There are 3 ways to turn a row about zero (a turn may also mirror it). The second row of each pair is the first, turned, with some noise. The first 21 pairs use one turn. New pairs use 2 turns, one after the other, and a turn may come again.
Some pairs, each with its turns in order after it:
[ -1  12  14   1 -20   0]
[ -7 -12   6 -12  11 -16] => q436

[  5   5   2  -1   1 -24]
[-15  18  -7   5   0   2] => q952

[ 32  -4  -1 -20 -10  -2]
[ -1  28   4   5 -26  -3] => q699

[ 2 -1  9  0 -5  0]
[-4 -5 -4 -5 -1 -5] => q436

[ -7  32 -20  26   7   4]
[16  4 44  2 -2  3] => q436

[ 32  10  16 -23 -30 -11]
[ 24  32   1  21 -29 -14] => q699

[ 9  0  3 15 -9 10]
[  1  -6  16   5 -14  -4] => q952

[-8 -4 -7 -6  8 32]
[ -4   0  12 -11   4  31] => q699

[  1   7 -25   1 -11   1]
[ 10  13   4 -19 -12  -8] => q952

[19  3 -3  6  8 16]
[  7 -11   3  -7  -5  22] => q436

[-17  13  15   8  10   4]
[13 -3 -4 23  7 -5] => q952

[ -9 -20 -10  11  12  -7]
[-3  4 13 -6 24 -6] => q952

[ -2   0   9  -8 -32  10]
[ 31   7  -1  -4 -12   6] => q699

[13 -8  1  8  1  0]
[  5   0  -5 -12  -8   7] => q436

[ 1 -9  7  8 -5  1]
[  2  -6 -11  -2  -7   3] => q699

[-17  -6  25   2  -5  -5]
[-10 -12  -9  19   9 -15] => q952

[ -7 -32  -3   8  20 -17]
[  5  22 -21   8 -28  -1] => q436

[  2  17  10  11 -14 -10]
[ 16 -10   2  14  -6 -14] => q699

[  1 -16  -3  19   8   5]
[-1 -5 24  0 12 -2] => q952

[-1 -8 -3 -3  7  7]
[ 7 -1 -8  8 -2  6] => q436

[  4   0   4 -14  -1  -8]
[ 1 17 -3  5  1 -3] => q699

New pairs. What belongs after each?
[  4  -3   7 -32  -4  -9]
[-7 -3 33 -2  3  6] => q699 q436

[ 2  8  8 11  8 -3]
[ 6 -6 10 -8 -9 -4] => q952 q436

[ 2 -6  2 32 -2  3]
[-16  -4  -1  27   3  -4] => q952 q952

[-10 -10  -1   2  -2   6]
[  4  -7  -3 -10   1   8] => q699 q952

[  7 -15  -2 -22  -3   4]
[ -5 -12  17   5  17   2] => q699 q436

[-1 -8 -4 -3 13 -9]
[-10  -1   7   5  10   6] => q952 q699

[ -9 -11  -6   8   2 -21]
[ -3  18  -9 -13  14   0] => q699 q952

[-7 -2  8 -4 -9  7]
[ 4 13 -8 -3 -2 -2] => q952 q436

[ -6 -13   8   4 -16  -9]
[  3  -1 -13  -5  16 -13] => q952 q699

[ 3 -4 -7 -7  1  3]
[-4 -5  8 -1  1  5] => q436 q699

[ 4 -7 -5 -4  0 12]
[-9 -1  7 -4 -7  7] => q436 q699

[  1   5 -13  12   0   3]
[ 4  5 -1 17 -6 -2] => q952 q699

[ -1  -7  32 -22 -11 -11]
[ -5   3  -8 -28  26 -17] => q436 q699

[ -5 -17   0  11  -6  25]
[ -1   9 -11 -17   1  26] => q436 q436

[ -6   9 -13   0  -6  -2]
[-16  -2  -6   0  -6   0] => q699 q436

[15  3 -1 11  1 14]
[ -1 -13 -16  -2   5   9] => q436 q436

[ 12  -4  -3  -7 -15  12]
[  7  -2   0 -12  11  16] => q436 q952

[ 4 26 -3  2 16 25]
[ -2 -11 -23   4 -16  25] => q436 q699

[  1  32  -6  11 -21   6]
[-13  -7 -16 -29 -16  -1] => q699 q436

[-16   3   0  -1   2  -4]
[ -3   2  -2   6 -10  11] => q699 q436

[-13  32   4   5 -20   1]
[-27  -2  18  10  -2  21] => q699 q952

[-4  9 -1 -7  0  3]
[ 0 -1  4  8 10  0] => q436 q952

[11 -1 -3  2  4 -6]
[ 7 -2  5  4  5  9] => q952 q699

[ -4 -15  -3 -27   7   7]
[24 10 12  5 -6 10] => q436 q436

[ -6   6   6   1   0 -11]
[ -1  10   4  -1 -11   4] => q699 q436

[  1  -4  -7  32   6 -25]
[  6   9 -11  39   1  -1] => q952 q952

[-1  2 10 -5  6  8]
[-7 -5 -1 -9 -7  5] => q952 q699

[ 16  12 -12 -15  -5   6]
[ -3  -2  -9  21 -16  -3] => q699 q952

[-1 10 17 -9 -6 -3]
[ -1   0 -15  -7  14  -2] => q436 q699

[-16   7   8   9 -10 -12]
[-16  15 -10  11   2  -3] => q436 q952

[  0   0   9  -3 -20   7]
[ -1  -5   1 -15   7  14] => q699 q436

[ 32   2 -21  -6  -6 -18]
[-13  17 -23  14 -14 -20] => q699 q952

[ 32  11   4   5 -12  -1]
[ 2 23 -3  0 14 23] => q436 q699

[12 12  0 11 -7 11]
[ -8 -12 -18   2  -3   5] => q436 q436

[-1 -3  5 15  6 -6]
[ -1  -6   6   0 -15  -7] => q952 q436

